All groups share one centre, and each spreads out both ways along 12 directions, with some noise.
(in the rows, 128 means zero)
Some rows, each with its group after it:
[153 165 159  72 182 112  57 155  58  74 123 206 170 160 114 106  71 229
 119 155] -> j_414
[154 126 130 130 102  82 168 153 153 153 109 130  75  99 130 151 170  80
 194 139] -> j_425
[148 130 142  97 149  95 162 119 105 125 136 158  90 118 122 103 136 148
 146 120] -> j_425
[140 110 161 111 155 147 142 161 108 144 119 124 170 167 174 128 149  89
 109 122] -> j_911
[140 122 157  82 126  97 187 101 133 149 148 132 109 109 128 101 142  94
 146 136] -> j_425
[ 85 103 131 100 149 104 119 170 148 199  94 136 129 112 162  98 116 143
 142 174] -> j_243
[157  91 139 126 105 114 177 205  80 175 141 141 147 144 128 110 185 143
 125 153] -> j_55
[122 132 165 105  97 159 136 156 155 171 136 128 186 121  99 120  97 111
 118 156] -> j_425
[154  81  90 148 171  90 138 127  95 117 120 127  56 137 195 118 174  89
 122 166] -> j_757
[166 156 125 108 152 151  80 155 104 110 108 161 139 132 106 133  89 185
 146 124] -> j_425
[149 141 103 109 136 121 128  90 127 129 131  95 113 139 150 105 137 107
 112  78] -> j_243
[147 162  87 144 131 144  89 159 151 123  98 133 107 116 129 129 117 146
 133 104] -> j_757
[146 126 150  97 167 136 131 191 136 166 145 144  92 162 165 173 121 133
 136 123] -> j_414
[107 158 154 122 103  98 126 128 175 127 110 131 196 122  96 128 112 100
 144 149] -> j_414
[138 138 125  66 121 107 134 138  95 173 150 111 140 122 133 116 113 126
 108 132] -> j_757
[ 98 154 107  98 156  97 127 147 106 150  90 132 149  74 121 137  79 105
 133 145] -> j_757
[188  88 105  61 106 137 135  96 111 114 118 138 124  41 129  55 176 136
 152 126] -> j_425
[144  99 159  75 147 121 218  79  93 196 138 134 135  94 119  63 138 101
 146 120] -> j_425
[127 123 131 105 134 103 137 170  69 154 152 139 115 120 119 162  99 137
 114 179] -> j_757
[128  97 125  77 139  92 117 109 136 196  98  97 105  96 156  49 165 183
 157 121] -> j_414
[ 93 136 110 130 151 143 148  95 149 199 125  95 160 138 120 139 129 124
 134  70] -> j_243
[ 79 135 170 166 147  98 119 130 203 152  56 144 149 103 118 113 120 146
 156 156] -> j_414
[123 169 136 113 180 115 139 130 120 146 126 176 141 122  94 141  75 159
 147 124] -> j_911
[131 111 161  95 144 127 121 144 172 124 103 120 166 153 199  73 152  70
  69 134] -> j_911
[ 93 113 135  91 151 122 132 106 197 136 178 111 163 120 136 118 125 104
  58 146] -> j_55
[108 103 123 138 115 144 105 173 136 177 117 111 125 122 128 127 133 178
 122 142] -> j_243
[112  90 154 178 152 163  86 176 183 163  61 133 236  81 119 151 135 121
 135 174] -> j_414
[148 153 154 113 149 160 123 140 162  97  96 193 150  91 103  99  95 146
 145 128] -> j_757
[125 134  75 155 163 115 155  75 102 144 101 145 133  82  92 135 125 124
 214 110] -> j_55
[151  97 109 136 135  86 144 133 161 132  81 119 103  57 170  63 174  75
 101 184] -> j_911
[112 104 205  91 136 103 160 169 145 120  97 177 156 110 146 123 160 106
 155 150] -> j_425
[167 174  53 134 124 117  92 144 114 157 104 104  96 163 130 130 136 159
 170  60] -> j_55
[120 157  95 160 150 134 107 139 177 167 111  87 126 158 157 140 107  77
 107 124] -> j_425
[134  98 144 128 164  91 137 165 128  68 145 201 115 131 132 145 140 138
 150 213] -> j_243
[107 101 193 111 160 136  74 200 195 175  78 157 172 106 127 139 118 193
 145 176] -> j_414
[131 132 124  99 178 188  91 163 169 161 151 142 152 130 107 214  86 156
 138 113] -> j_414
[158 124 144 118 109 127 113 185 102 115 120 150 137 137 115 145 131 141
 144 148] -> j_55
[106 164 150  96 117 153 104 163 170 165 102 118 179 144 138  84 112 145
 112  92] -> j_757
[ 63 142 183  82 120 152 130 132 219 181 106 150 146 111 113  39  79 209
 108 140] -> j_243
[144 146 121 163 126 169 111 173 187 130 119 151 155 105  99 179 125 123
 138 142] -> j_55
[101 140 193  87 137 192 128 131 169 118 144 135 171 238 168 143 115 107
 121  66] -> j_911
[116 146 111 123 121 158 155 105 213 158 132 101  94  96 122 120 130 110
 139 102] -> j_414
[132 154  93  74 125 142  75 137 166 138 151 141 174 113  74 152  94 179
 149 136] -> j_243
[132  95  99 104 110 122 116 123 117 105 162 128 119 126 125 135 140 136
 137 146] -> j_911
[125 168 185 116 196 112 148 168 104 115 109 185 130 180 149 126  84 130
 124 128] -> j_414
[174 169 118 105 113 153  92 145 168 157  66 112 115 107 149  62  81 106
 146 141] -> j_425
[135 136 131 102 103 126  63 158 125  95 118 134 151 140 137 135 107 138
 141 147] -> j_55
[126 124  79 115 137 166  96  96 152 166  91  90  96  99 158  42 143 184
 116  58] -> j_425
[149 176 151 118 148 134 112 141 159 105  98 159 130  93 108 161  68 100
 150 147] -> j_243
[162 147 124 101 164 130 130 146 117 123 142 156 158 140 120 133 122 121
 120 131] -> j_55
[117 136 142  99 142  84 133 129 142 113 130 143 152 138 127 150 119  87
 150 157] -> j_757
[122  98  50 196  81 153  97 123 196 101 167 108 101 136  94 158 200 184
 123 109] -> j_243
[163 130 101 100 141 133 117 207  42 169 113 155 134 134 128 106 105 168
 143 150] -> j_911
[199 155  99 137 117 151 108 170 149 133 105 130 100  99 107 135 151 142
 152 107] -> j_911
[186 128 152 114 115 188 146 113  90  82 147 126 168 125 131  97 150  97
  69  94] -> j_243
[144 143 119  99 132 120 137 115 145 108 146 162  93  82  89 122 118 175
 165 137] -> j_243
[ 89 150 138 116 144 148 144 126 114 173 136 144  97 170 121  93  92 214
 134  88] -> j_911
[ 96 125 131 136 168 134 129 134 132 138  95 130 145 147 165 122 115 112
 123 124] -> j_55
[181 176  66 133 126 139  74 201  91 140 108 136 141 193 134  91 134 197
 118  91] -> j_55
[112 121  94 140 136 157  83 128 170 155 116  93 159 121 144 132 119 105
 106 127] -> j_425
[142 125 136 102 122 134 115 117 180 126 128 101 113 104 158 114 140  86
 109 131] -> j_55
[ 77 108 119 152 199 111 126 167 120 150  90 140 143 174 211 110 108  92
  95 161] -> j_911
[119 177 147 155 102  88 136 146 167 114 111 138 154 140 100 152 123  86
 154 143] -> j_414
[108  89 146  66 127 197 111 102 149 158 112 125 237  75 129  57 121 128
 105 119] -> j_425
[151 135 156 116 128 127 121 220 116 143 106 161 162 141 115 140 117 140
 126 166] -> j_911
[117 123 136 103 139 158 119 112 129 134 144 122 150 150 132 128 132 143
 111 105] -> j_911
[185 149 127 124 124 203 102 153 119 157 113 138 159  70  71 138  94 163
 137 101] -> j_243
[203 147 131  62 105 137 119 164 133 125 142 127 120 133 134  99 144 115
 135 108] -> j_414
[ 88 151 135 132 146  96 131 122 158 143 134 161 147  87  79 164  84 146
 143 173] -> j_911
[164 160 113 107 149 158 115  95 161  88  94 169 153  75 109  98  97 112
 174 120] -> j_55
[ 78  38 135 139 154 134 151  90  82 147 140 121 150  83 150 143 152  86
 121 184] -> j_55
[129 133 130  65 128 129 126 131 102 101 140 180 193 125 120  17 110 176
 112 157] -> j_55
[220 133 157 108 111 129 131 151 157  63 119 179 110 157 142 105 190 117
 193 110] -> j_757
[121 136 129 145 171 137 125 117 152 119 131 143 150 163 128 160 122 117
 136 120] -> j_757
[121 106  80 133 159 151  80 112 163 103 108 126 158  99 150 141 152 132
 127 115] -> j_425
[135 135 128 122 150  86 142  71 157 111 145 133 118  85 102 152 132 129
 135 123] -> j_911
[154 104 128 154 147 107 131 140 150 138  80 138 128  93 148 125 165  90
 159 156] -> j_414
[145  96 143  92 148 102 163 106 112 159 155 115  91 120 153 138 156 104
 120 125] -> j_55
[126  96 163  78 108 183 122 130 120 110 121 149 231 141 136  49 177 155
 114  96] -> j_757
[131 141 137 101 184 110 119 125 140 153 100 133 168 140 150 123 117 112
 143 119] -> j_414
[118 146 182 115 117 144 124 143 203 120  80 141 106  87 157  68 100 115
 108 154] -> j_243
[169 175 110 119 174 150  54 177 106  75 107 185 157 157 114 187 107 195
 157  88] -> j_425
[145 131 162  87 124 126 110 157 114 143 137 115 181 143 138 107 142 146
  75 126] -> j_911
[145 144 101  71 120 155 101 122 122 108 187 139 141 128 105 142  98 152
 107 122] -> j_414
[112 133 163 123 162 119 142 145  86 158 151 156 136 158 106 149 100 190
 128 134] -> j_757
[126  97 132 119 142 116 123 171  98 183  91 108 102 150 188  69 151 145
 109 129] -> j_243
[174 153 132 126 117 124 127 176 132 125 100 149  71 124 124 111 133 157
 153 121] -> j_757
[130 108 102 113 185  52 152 147  42 118  81 167  86  63 176 110 115  73
 140 192] -> j_757
[137 140 118  79 127 119 108 144 155 180 111 110 146 108 137 112 122 127
 142 132] -> j_243
[ 65 168 132  83 174  70 128 120  89 150 156 156  90 135 107 136  40 215
 130 142] -> j_757

New rows, each followed by its group:
[106 145 132 113 151  85 139 137 111 128  84 154 126 111 151 113 127 108
 158 137] -> j_757
[155 146 170  89 173  76 176 142  91 117 133 190  79 123 126 116  85 135
 156 175] -> j_757
[109 106 155 120 192  99 143 132  86 182 100 141 159 149 156 134 135 135
 143 138] -> j_414
[ 97 104 130 122 125 122 107 113 150 125 133 116 139 114 136 142 121 123
 121 153] -> j_55
[131 175 139 124 149 137 179 110  91  80 160 174 141 156 109 109  92 104
 103 113] -> j_414
[144 123 103 143 142 158 164 129 222 192 100 125 130 136 154  87 182 114
 150  84] -> j_243
[158 205  87 131 143 124 112 177  90 159  80 153 187 190 110 137 116 144
 187  68] -> j_55
[113 105 126  79  93 110 129 156 102 127 179 156 141 121 101 160 111 137
 159 192] -> j_911
[130 124 180 120 164 119 191 134  73 140 157 189 108 125  91 121  83 163
 142 163] -> j_425
[118 127 153 112  71 178  88 179 176 139 114 114 177 151 136  95 153 163
 106 102] -> j_757
[116 118 169 130 147 107 135 147 172  63 133 177 134 158 162 116 133  97
 104 175] -> j_243
[172 147 121 126 139 177 162 113 121  93 147 154 159 109 110 115 120  68
 120 117] -> j_414
[120 124 106 161  99 156 161  94 134 173 112  89 156 104 120  89 161  94
 119  85] -> j_414
[165 146 164  88 121 101 105 187  71  99 106 203  95 129 114  95  70 183
 161 201] -> j_425
[ 37  92 128 126 154 134  82 157 157  92 150 147 175 207 193 148  90 102
  93 189] -> j_911
[169 193 138 130 151 100  96 189 110 126 106 150  67 200 147 125  80 170
 141 130] -> j_425
[134 154 131 132  51 137  71 216 194 123  74 125 167 120 119 140 147 123
 154 122] -> j_757
[142 111 165 128 196 112 145 152 114 147  87 177 131 114 131 118 124 148
 162 147] -> j_414
[134 150 158 127 228  84 114 172  77 131 104 184 146 172 138 201  94 142
 174 150] -> j_414
[127 116 136 132 146 141 110 198 156 147 154 110 140 165 161 122 149 143
  43 148] -> j_55
[140 142 163 117 147 131 156 148 159 140 135 147 152 138 133 126 118  84
 119 143] -> j_425
[109 109 114 114  90 140 123 159  93 197 169  95 162 113  79 190 116 161
 117 137] -> j_757
[165 136  92  95 114  94 103 179  94 140 129 134 117 107 129 104 129 146
 134 163] -> j_911
[120 132 161  99 143 133 121 135 179 132 178 126 138 161 131 158  97 118
  91 168] -> j_757
[137 177 116 145 176 113 122 155 151 147 124 146  84 112 117 178  61 118
 133 144] -> j_757
[132 102 130 175 153 108 163 161 151 117 149 134 106 144 143 182 188 102
 108 136] -> j_425
[124 143 144 124 226 136  82 121 147 135  72 167 132 115 140  93  87 211
 133 131] -> j_414
[ 48  96 140 101 155 113 157  86  83 187 172 108 135 133 127 114  99 178
  92 149] -> j_757
[125 132 180 111 196 116 158 140  94 114  94 208  94 119 131  80  92 197
 161 143] -> j_425
[171 109 121  68 186 121 148 148  35 134 182 146 110 182 161 160 126 125
 122 117] -> j_414
[113 151 142 154 111 111 120 168 137 114 112 142 115 154 124 126 110 146
 117 142] -> j_414
[163 132 140 105  95 130 107 158 158  95 111 145 144 158 136 108 178 130
 152 107] -> j_757
[109 131 140  78 146  97 123 115 112 135 150 144 112 130 124 121 105 181
 135 144] -> j_414
[171  78 127 140 142 144 162 137  78 122 118 135 108 119 161  88 174 117
 104 125] -> j_243
[149 105 101 140 129 202 138 151  97 146 140 121 156 133 133 134 132 132
  91 104] -> j_414
[117 145 131 148 154 145 120 149 147 119 118 145 140 163 148 134 105 122
 110 131] -> j_414
[174 140 138  88 132  93 139 167  84 113 128 159 122 124 124 144 128  97
 155 145] -> j_757
[146 166 134 147 157  71 114 152 139 154  88 125 119  91 122 126 129 155
 111 140] -> j_911
[ 61 112 197 129 102 196 160  53 237  90 162 149  58 139 119 110 127 192
 154  66] -> j_911
[119  79 129 185 111 172 123 178  96 150 118 142 146 115  99 155 164 196
 138 128] -> j_757
[117 139 145 124 170 135 103 117 164 137 123  99  72 153 178 136  99 141
 110 101] -> j_55
[145 113 120 111 114 141 151 116 132 101 136 129 135 110 150  56 156  83
  89 132] -> j_414
[140 129 111  76 155 136  98 128 125 147 114 117 135 120 160  66 112 137
 102 119] -> j_243
[113 135 129 127 172 149  75 157 108 139 134 164 164 146 107 166  82 208
 117 129] -> j_414
[184 139  96  87 100 137 178 136  58  90 204 123  99 165 135 104 137  87
  88  97] -> j_414
[141 123 110 110 129 107 165 172  77 183 121 146 164 157 126  60 165 159
 134 111] -> j_55
[146 122  84 106 144 114 134 128  91 161 166  96  83 165 154 174 144 117
 133  98] -> j_414
[107 151 156 115 151 142 126 128  72 171 125 124 154 104  98 165  66 149
 119 119] -> j_243
[114 133 156 114 180  99 126  86 171 115 104 177 179  67  84 133 101 142
 179 174] -> j_414
[128 135 118 134 110  84 147 101  79  76 136 143 158 130 109  82 139 104
 113 146] -> j_414
[130 125 105 124 116 109 123 132 158 122 133 130 100 104 126 143 159 130
 155 125] -> j_425
[135 120 163 115 126 143 116 177 177 123 105 153 165 121 142 125 134  98
 122 143] -> j_425
[176 144  97  70 113 108  83 167  46  97 150 159 111  90  99 118  92 177
 119 164] -> j_757
[ 80  62 121 153 153 130 167 153 113 211 153 151 171 137  98 179 164 184
 159 156] -> j_243
[144 112 127  87 137 118 110 110 106 118 131 141 157 111 127  81 128 150
 110 153] -> j_414
[ 75 138  92 163 164 126 119 132 106 150 101 150 176 153 118 100 105 175
 144 126] -> j_55
[159 100 182  98 165 131 189  81  88  92  82 200  99  57 138  68 121  97
 199 158] -> j_55
[132 116 158 155 220  85 121 158  55 113  88 183 164 149 149 147 116 147
 138 177] -> j_414
[ 90  93 143  74 159  82 125 106 118 194 141 117 130 122 143 131 135 167
 149 142] -> j_414
[118 182 104 145 219 150 134 131 131 155 104 157 141 178 137 102  92 171
 110  69] -> j_55
[101  50 142 148 120 121 110 124 148 107 121 120  88  77 157 141 143 120
 108 194] -> j_55
[149 149 111  95  85 115  82 167  97 123  99 125 155 154 139 100 134 127
 168 107] -> j_55
[150 136  83 146  96 144 214 132 116 142 176 101  25 147 136 146 154  69
 126  71] -> j_414
[148 163 119 123 100 146 141 162 133 102 153 136 115 156 121 135 124 103
 111 122] -> j_414
[136 128 125  97 167 126 121 129 144 108 165 156 163 132 135 131 113 113
  90 154] -> j_55
[174 115  39 165 118 176  98  96 205  96 142 122 126  97 112 141 185 135
 134 110] -> j_243
[138 145 164  92 140 133  96 170 187  81  92 179 167 114 140 136 155 129
 152 106] -> j_425
[154 201 100 118 152 180 102 149 174 126  75 164 193 141 111  81  93 137
 141  82] -> j_55
[144 130 146 103 121 137 132 125 143 117 110 133 125  77 135  86 114 108
 119 141] -> j_243
[145  98 177 125 181  90 114 160  68 137  61 181 189 122 146  72 144 160
 143 176] -> j_414
[157 153 118 100 158 121 135 118 165 106 120 161 124 121 129 119 127 102
 150 134] -> j_243
[111 140 106 109  89  70 116 143 101 111 148 152 122 131  83 135 112 187
 177 158] -> j_55
[142 132 123 117  64 175 167 145 195  79 177 141  65  93 128 103 139  76
  91 146] -> j_414
[124 153 131 126 178  38 128 196 131 151  68 159 113 124 174  76 104 112
 119 200] -> j_911
[120 138 182 109 133  95 138 145 163 154  95 160 152 117 120 121 120 134
 165 160] -> j_414
[129 119 110 143 147 134 135 117 137 112 143 142 129 118 119 148 130 130
 132 130] -> j_243
[118  87 141  81 145 113 157 174 142 170 132 180 134 122 130  78 145 176
 153 178] -> j_243
[137 150 159 124 125  79 144 175 124 146 122 144  72 162 150 124 103 118
 135 176] -> j_425
[162 128 136  85 168  87 142 107 129  81 147 162 109 147 146 130 133  95
 139 154] -> j_757
[181 169 113 100 128 124  86 134 182 123 111 121 152  80 116  81 121 129
  96 132] -> j_911
[166 165  99 114  37 160 167 182 133  82 194 109  71 180 140 119 139  72
  78 105] -> j_414
[122 102 119 104 205 180  59 190 170 169 119 132  92 151 183 182 107 180
 104 120] -> j_414
[174 100 122 151 134 123 145 126 131 133 102 130  93  50 128  75 168 140
 114 142] -> j_911
[129 134 139 130 140 135 131 149 151 158 113 126 129 146 151 108  96 106
 108 155] -> j_425
[142 131 166 121 164  87 144 199  95 107 149 178 138 189 129 210 173 146
 135 117] -> j_425
[182 159 120  99 145  73 103 159 185 121  84 132 179  43 142  80 135  47
  86 191] -> j_911
[ 23  90 182 123 135 211 175 137 214 147 117 172 132 164 163  97  84 119
 149 145] -> j_911
[116 129 144 100 142 104 177 111 107 159 139 117 141 158 155  97 140  84
 120 104] -> j_414
